The same things were measured in two ways. Each way mixes the same 8 hidden numbers, adds some noise and spreads widely along 6 directions of its own, which tell nothing about the thing.
(in the rows, 128 means zero)
Some things both ways: the first way, then the second way.
[135 107  82 115 132 143 120 114 120  74 135 114  94 171 116 102  82 132
 164 143 138 157 125 164 122]
[148 109 127 111 112 146 108 238 190 126  55 161 163  88 119 132 177 119
 171 137 168 117]

[149 145 110 135 131 131  95 136 143  86  98 159  78 176 105 110 108 135
 125 166 123 140 141 163 136]
[100 115  97 142 166 141 110 140 106 130  94  90 132 146 144 125 115  94
 106  95  92 157]

[125 107 100  97 105 182 169 122  98 125  84  87 128  86  69 125  54  85
 152 134 120 107  94 150  67]
[ 96 140 114 121 112 135 168 165 166  36  65 166 130 163 134 200 188 109
 125 142 181 149]

[126  83 106 157  91 160 116 150 139  96 166 154 108  69 101 118 103 158
  92 133 161 119 136 181 120]
[145  89 153 138 132 120 143 175 146 172 135 126 158 147 135 160 178 121
 124  97 160 142]

[123 130 166 137 127  92 129 151  94 164  87 163 166 138 106 113 159 136
 114 122 126 143 168  94 189]
[ 89 143  88 117 107 190 122 163 187 150 142 103 157 152 154  97 145 162
 163 101  56 140]

[152  94 122 154 105  89 101 183 145 115 127 115 110 122  84 117  75 150
 157  98 158 107 162 143 122]
[107 131 130  82 121 117 141  74 127 153  76 120  68 129 122 121 149 128
  82 134  85  93]

[117  96  79  67 114 152 117  98 115 120 136  91 133 140 118 113 120 103
 142 102 133 179 124 154  84]
[161 113 152 143  80 148 169 140 103 169 103 111 136 142 131 128 144 143
 130 133 139 118]

[163 120 144 203 116 115  99 128 139 114  93 200 114 152 153  80 146 185
  97 166 119 124 116 129 191]
[149 127 115 152 127 101 105 122 113 147 111 127 140 146 173 108 119 143
 113  64  98 127]

[149 182 133 182 180 108 133 159 133 109 186 158 143 121 101 166 158 125
 133 137 138 106 174 136 140]
[102 123 174 122 102 169 132 127 142 144  73 123  86 107 154 100 123 165
 148 105 117 121]

[148 136 130 170 158  79  81 209  86 152 116 112 137 105  47 197  87 147
 166 148 177  93 212 131 154]
[101 102  97 121 167 150 143 133 121 181 121  89 138 168 134 132 152 106
  87 127  82 120]

[111 131 117 100 134 140  74 112 110 132 109 134 109 155 133 141 134 161
 123 166 136 164 140 140 138]
[152 122 133 121 109 126 129 109 117 139  91 141 106 118 138  99 133 168
 117 104 109 126]

[137 162 123 154 170 122 147 121  95 124 176 137 179 130 113 173 166 127
 140 134 147 119 162 111 147]
[107 150 131 122  93 172 136 157 174 139 118 142 119 133 158  98 146 194
 164 134 103  90]

[127 154 119 128 133 163 149 129 182  77 214 142 101  88 105 133 104 120
 119 113 138 114 120 179  71]
[112 154 123 102 136 106 140 102 128  67 102 147  64 117 113 153 129 123
  99 131 134 152]

[148 127 139 144  74 140 110 145 180 137 139 147 120  99 107 136 143 136
  78 103 143 110 132 143  72]
[131 140  91 125 130 148  92 118 102 134 122 116 123 145 122  65 112 193
 137 122  93 162]

[117 132 135 143 123 175 118 119 125 103 175 178 113 151 146 124 165 172
  86 156 151 183 142 159 146]
[137 112 162 128 103  91 137  67 109 126 110 103  91 156 132 151 152 134
  91  61 133 191]

[129 133  99 139 165 132 127  71 132 117 156 136 129 205 133 162  90 146
 181 168 157 174 105 103 139]
[163 126 111 148  94 152  88 178 106 124 107 121 169 141 111  83 126 187
 176 122 159 197]

[137 120 141 165 105 146 121 112 144 139 130 129 121 106 129 155  95 174
 138 150 156  90 100 110 107]
[164 122 126 153 108  85 141  52  50 113 106 115 104 176 142 128 136 160
  78  76 122 161]

[130 174 104  54 148 141 112 100 129 104 112 115 118 160 115 119 149  86
 130 126  97 154 130 157  94]
[151 135 110 152 104 138 150 155 113 120  81 132 147 118 156 132 104 102
 127  99 104 122]

[119 103 121 108 102 154 137 105 127 108 131 129 125 117 139  88 131 137
 124 112 121 135 110 138 115]
[132 153  83 107 126 127 126 167 172  93 118 162 127 123 128 132 164 145
 132 137 111 106]

[132 129 114 122 124 132 127  64 112 127 108 154 144 184 150 122 148 141
 135 156 122 158 106  96 153]
[157  95 140 153  84 142 125 182 125 147  91 124 191 148 149 126 168 147
 164  70 150 166]

[112 131 154 130 101 156 133 149 149 146 145 133 122  84 108 129 141 120
  97 101 127 123 126 131  77]
[109 128  90 103 162 102 137  93 131  77 126 113  86 160 101 168 167 109
  69 116 115 185]

[131  38 146 195  38 114 129 173 165 172  60 148 112  49 117  40  96 122
  92  68  97  88  80 115  88]
[174 132 164 119  79  95 118 139 187 123  94 175 106 114 146 127 174 181
 135 111 165 111]

[136 150 139 139 157 119 151 129 159 126 161 116 127 147  98 152  66 121
 188 117 145 121 116 102 103]
[ 93 133 118  72 122 144 139 108 167  77  55 136  69 117 101 142 171 127
 106 143 117 154]

[115  95 111 110  85 126  77 110 125 155  82 125 105 145 119 126 114 146
 118 139 137 155 120 123 109]
[110 122 100  97 150 145 103 116 103 124 108 124 110 148  95  90 155 183
 124 144 118 166]

[149 135 114 134 149 120 101 145 117 124 140  94 134 124 112 150 118 126
 169 117 138 113 140 140 102]
[163  72 102 132 140 183 115 252 146 156  57 127 192  95 109 109 176 119
 164 141 144 128]

[140 119 128 184 154  97 139 156 168 152 138 112 129 104  95 138  56 100
 190  99 127 101  98 103  85]
[184 137 124 129 115 101 140 150 204 138 115 153 105 117 147 145 150 129
  91 146 128  76]

[118 154 134 108 126 149 123 108 136 116 176 148 144 100 144 130 193 140
  91 115 125 127 141 145 116]
[149  99 132 144 107 189 125 203 136 160 112 119 167  98 138  87 141 171
 184  91 114 146]

Other things, the second way, with their names:
Z_786: [ 78 139 103  56 163 168 114 133 197 104  71 160  59  90 104  96 156 167
 120 176  94 106]
Z_188: [121  94 120 159 141 161 112 142  62 155 107  55 144 171 112 110 135 133
 130 112 132 195]
Z_132: [133 143 154 130 112 106 129 100 104  91 116 148  79 139 123 131 131 180
 123 122 170 164]
Z_340: [134 191  79  89 121 112  86 136 131  86 150 178 112 115  99  80 102 194
 157 150 117 147]
Z_949: [154 108 108 166 113 138 149 132 104 135  59 101 145 162 160 137 136 107
  94 112 113 125]
Z_863: [127 137 105 130 160  88 111 129 169 101  98 133  84 133 155 154 151 106
  78 117 114  97]
Z_60: [ 91  98  82 110 145 169 134 158 103 167  92  82 173 171 109 129 171 100
 120 128  92 147]
Z_269: [ 77 143 164 114  91 185 138 127 173 118  76 139  91 124 166 105 129 183
 161 108 115 134]
Z_185: [132 159 144 110  67 158 128 131 149 104 134 146 109 119 118  96 129 208
 179 117 130 177]
Z_339: [164 110  83 117 139 103 130 148 114 117 101 123 151 143  94 155 161  89
  92 129 134 167]
Z_637: [173 156 111 123  83  96  99 155 193 108  94 170 129 141 144 120 161 170
 133 141 151 105]
Z_555: [183 132 136 143  72 150 121 144 104 140  69 148 132 110 137  70 119 200
 160 129 135 116]
Z_947: [121 154 103 117 139 143 138  92 143 118 140 133  82 141 135 105 108 170
  98 137  82 138]
Z_472: [152 178  94 123  75 114  84 130 146  87 124 141 119 158 117  90 136 206
 155 148 140 153]
Z_948: [133 100 108 122 131 166 154 151 175 175  83 122 140 130 160 119 160 122
 101 116  69  81]
Z_183: [143 178  83  94  98 101  91 153 182  69  92 175 117 112 124 119 141 149
 142 139 124 120]
Z_705: [124 109 170  91  95 143 129 149 148 112  47 168 104  90 120 119 174 167
 158 107 159 140]
Z_177: [180 110 145 173  79 138 139 137 140 174  87  94 139 148 174 116 132 139
 116  97 114 111]
Z_586: [131 136  96  93 131 144  91 183 186  99 105 145 119 100  99 109 168 157
 153 142 127 145]
Z_764: [138 149 101 104 114  85 111 154 143  87  94 158 127 120 119 153 152 107
 122 115 139 133]
Z_449: [144 110 138 140 130 111 114 170 117 148 130 126 149 138 129 136 153 133
 138  99 153 146]
Z_235: [131 136 129 148 106 164 131 166 132 122 127 116 146 139 133 122 107 144
 157 115 140 187]
Z_226: [188 134 179 127  62 132 146 117 158 175  91 176 111 111 156  90 114 200
 136 132 146  96]
Z_862: [101 123 109 121 118 148 164 101  91 126  98  98 123 175 125 144 151 119
  98 120 103 151]
Z_633: [101  91  46 112 194 176 105 162 157 131  96  63 135 156  99 121 185 105
  91 145  70 161]
Z_546: [ 87 112  99 102 175 131 114 131 186 141  95 102 106 173 128 150 187 110
  77 151 113 125]
Z_650: [163 122  69 124 153  87 118 204 190 172 134 138 180 131 150 157 168  68
  97 118  89  57]
Z_967: [144 163  81 159 125  81 138 112  61  63 162 117 136 165 124 166  99  99
 103  79 120 198]
Z_358: [117 132  85 110 130 150  94 182 162 121 114 138 155 144 118 105 166 165
 154 138 125 143]
Z_711: [113 140  67 152 130 158 116 152  63  59  55 100 144 146 120 117 104 108
 136 120 115 189]
Z_927: [126 133 161 107 101 114 100 135 173 133 118 148  98 120 143 111 166 191
 150  93 141 128]
Z_665: [149 131  80 116 135 145 106 197 134  92 114 141 149 116  86 118 150 145
 154 152 145 168]
Z_408: [113 150 129 141 120  93 145  93 128 105 158 106  97 185 143 172 141 123
  91 103 132 161]
Z_217: [131 107 164 135 114  99 153  93 128 117  84 112  86 163 140 174 178 121
  82 106 160 144]
Z_131: [ 41 151 125  76 141 157 121 126 154  77  70 147  76 139 114 132 158 151
 136 153 138 148]
Z_935: [125 154 146  98  68 146 133 102 119  93  67 162  90 110 124  93 123 193
 155 123 130 149]
Z_287: [129 109 171 134  97 117 152 138  97 112  82 144 135 131 137 162 154 125
 139  74 173 169]
Z_910: [199  98 150 144  92  92 154 149 109 173 136 140 175 148 128 156 159 124
 116  85 165 156]
Z_439: [125 162 157 133  68 143 132  56 112 142 148 106  77 167 144  80 106 226
 134 117 106 157]
Z_740: [164  63 135 165 145 181 123 216 123 190 111 101 177 114 136 100 152 148
 155 100 133 142]
Z_404: [104 151 171  79  75  83 133  82 144  68  85 160  70 124 118 167 170 143
 128  78 161 175]
Z_53: [ 79 121 178 102 108 200 155 136 163 123  81 142  80 116 129 112 153 195
 161 145 148 141]
Z_958: [116 178 161  96  59 125 108  96 106  65 123 159  81 113 100  98 107 215
 186 101 159 213]
Z_127: [ 93  94 165 105 125 155 169  84 106 181  65 104  97 147 136 130 144 118
  90 114 109 130]
Z_245: [112 185  81  94 146 125 110 120 177  85 150 162  78 121 123 106 111 173
 117 156  90 125]
Z_584: [119 116 117 121 154 132 145 153 131 130 117 142 132 138 127 148 149 118
 111 128 136 134]
Z_357: [174 176 111 150  82 110 127 155 163  94 130 153 122 133 147 128 114 156
 139 140 142 119]
Z_221: [ 68 104 141  95 150 161 129 100  65 152  92  90  94 128 104 106 135 138
 124 103  98 167]

Some of these things the first way, each followed by its name:
[158 147  99 134 149  77 108  89 185 138 118 141 130 186 105 142  80 110
 171 130 127 135 104  97 115] | Z_127
[113 114 127 126 129 147 125 147 117 123 167 114 131  89 112 132 124 130
 136 105 144 129 144 149 105] | Z_665
[ 94 130  88 105 118 149 151  90 130 115 143 134 109 152  96 144 117  87
 133 133 125 153 123 122  82] | Z_408
[130 143 136 116 139 136 122 139 120 127 152 129 144 114 102 147 128 141
 126 129 152 135 153 143 134] | Z_935
[ 80 107 133  82 104 144 135 104 131 154 135 149 137 105 128 100 154 117
  91 101 115 175 119 126 117] | Z_185
[177 164  99 169 182 120 155  77 162  39 241 158 142 218 166 128 144 163
 172 137 157 144 132 131 164] | Z_650
[105 127 112 113 138 128 102 121  73 131  98 151 133 123 123 119 171 131
 110 154 111 147 156 135 167] | Z_287
[ 99 152 144 118 144 134 148 137 108 116 164 144 139  87 111 128 160 123
 115 114 120 116 157 133 134] | Z_967
[114 145 139 162 150 115 176  92 135  97 200 181 151 163 147 118 160 147
 138 126 139 140 136  91 176] | Z_404
[113 117 109 130 119 152 109 150  74 152  93 104 120 126  91 149 146  95
 124 136 121 144 153 133  91] | Z_217
[144 103 132 186 101 131 162 168 137 129 172 108 138 102  72 169  71 132
 161 103 183  91 147 113  88] | Z_472
[122 131 114 144 155  83 124  95 137 144  54 159 107 177  94 125  34 121
 183 179 114 127  92  84 166] | Z_269
[126 131 121  94  84 132 131 155 137 123 116  97 109 125  76 130 120  88
 124  87 127 114 159 137  57] | Z_183
[124 111 113 140 125  64  93  97 142 120 103 173 115 178 155  76 141 152
 138 126 107 145 128 100 184] | Z_221
[116 158 137 112 167 165  85 143 115 135 148 156 121 123 114 158 145 150
 100 171 149 182 149 174 140] | Z_947
[113 116 144 152 126  99 128 155 127 153 131 125 127 114 109 120 123 120
 150  98 123 118 143  99 117] | Z_586
[113  90 129 147 133 149 104 141  89 134 137 164 131 138 121 125 127 173
 110 160 165 201 149 147 180] | Z_439
[103  75 131 155 111  58 111 133 154 155  93 153 107 109 102  94  41 156
 165 117 130 106 112  90 164] | Z_340
[174 135 151 209 144 118 133 201 125 144 139 118 154 101  85 149 120 121
 146 108 149  94 156 130 113] | Z_177
[149 161 117 167 156 137 132 187  96 102 165 133 132 106  48 192 119 127
 132 156 172 100 206 166 133] | Z_131
[133 124 112  91 116 123 131 102 123 139 105 104 144 146 108 124 109 110
 152 110 129 140 122 113 106] | Z_862
[157 117 133 191 176 108  83 166 126 162 131 162 154 107 113 141 111 154
 130 151 154 162 134 149 176] | Z_226
[ 73 127 129 103 127 121 134 116 119 131 164 160 126 115 108 132 147 129
 113 122 138 154 161 119 146] | Z_958
[119 105  74  95  82 147 108  94 142 113 105 113  89 179 115 114 116  94
 128 123 118 166 112 138  59] | Z_188
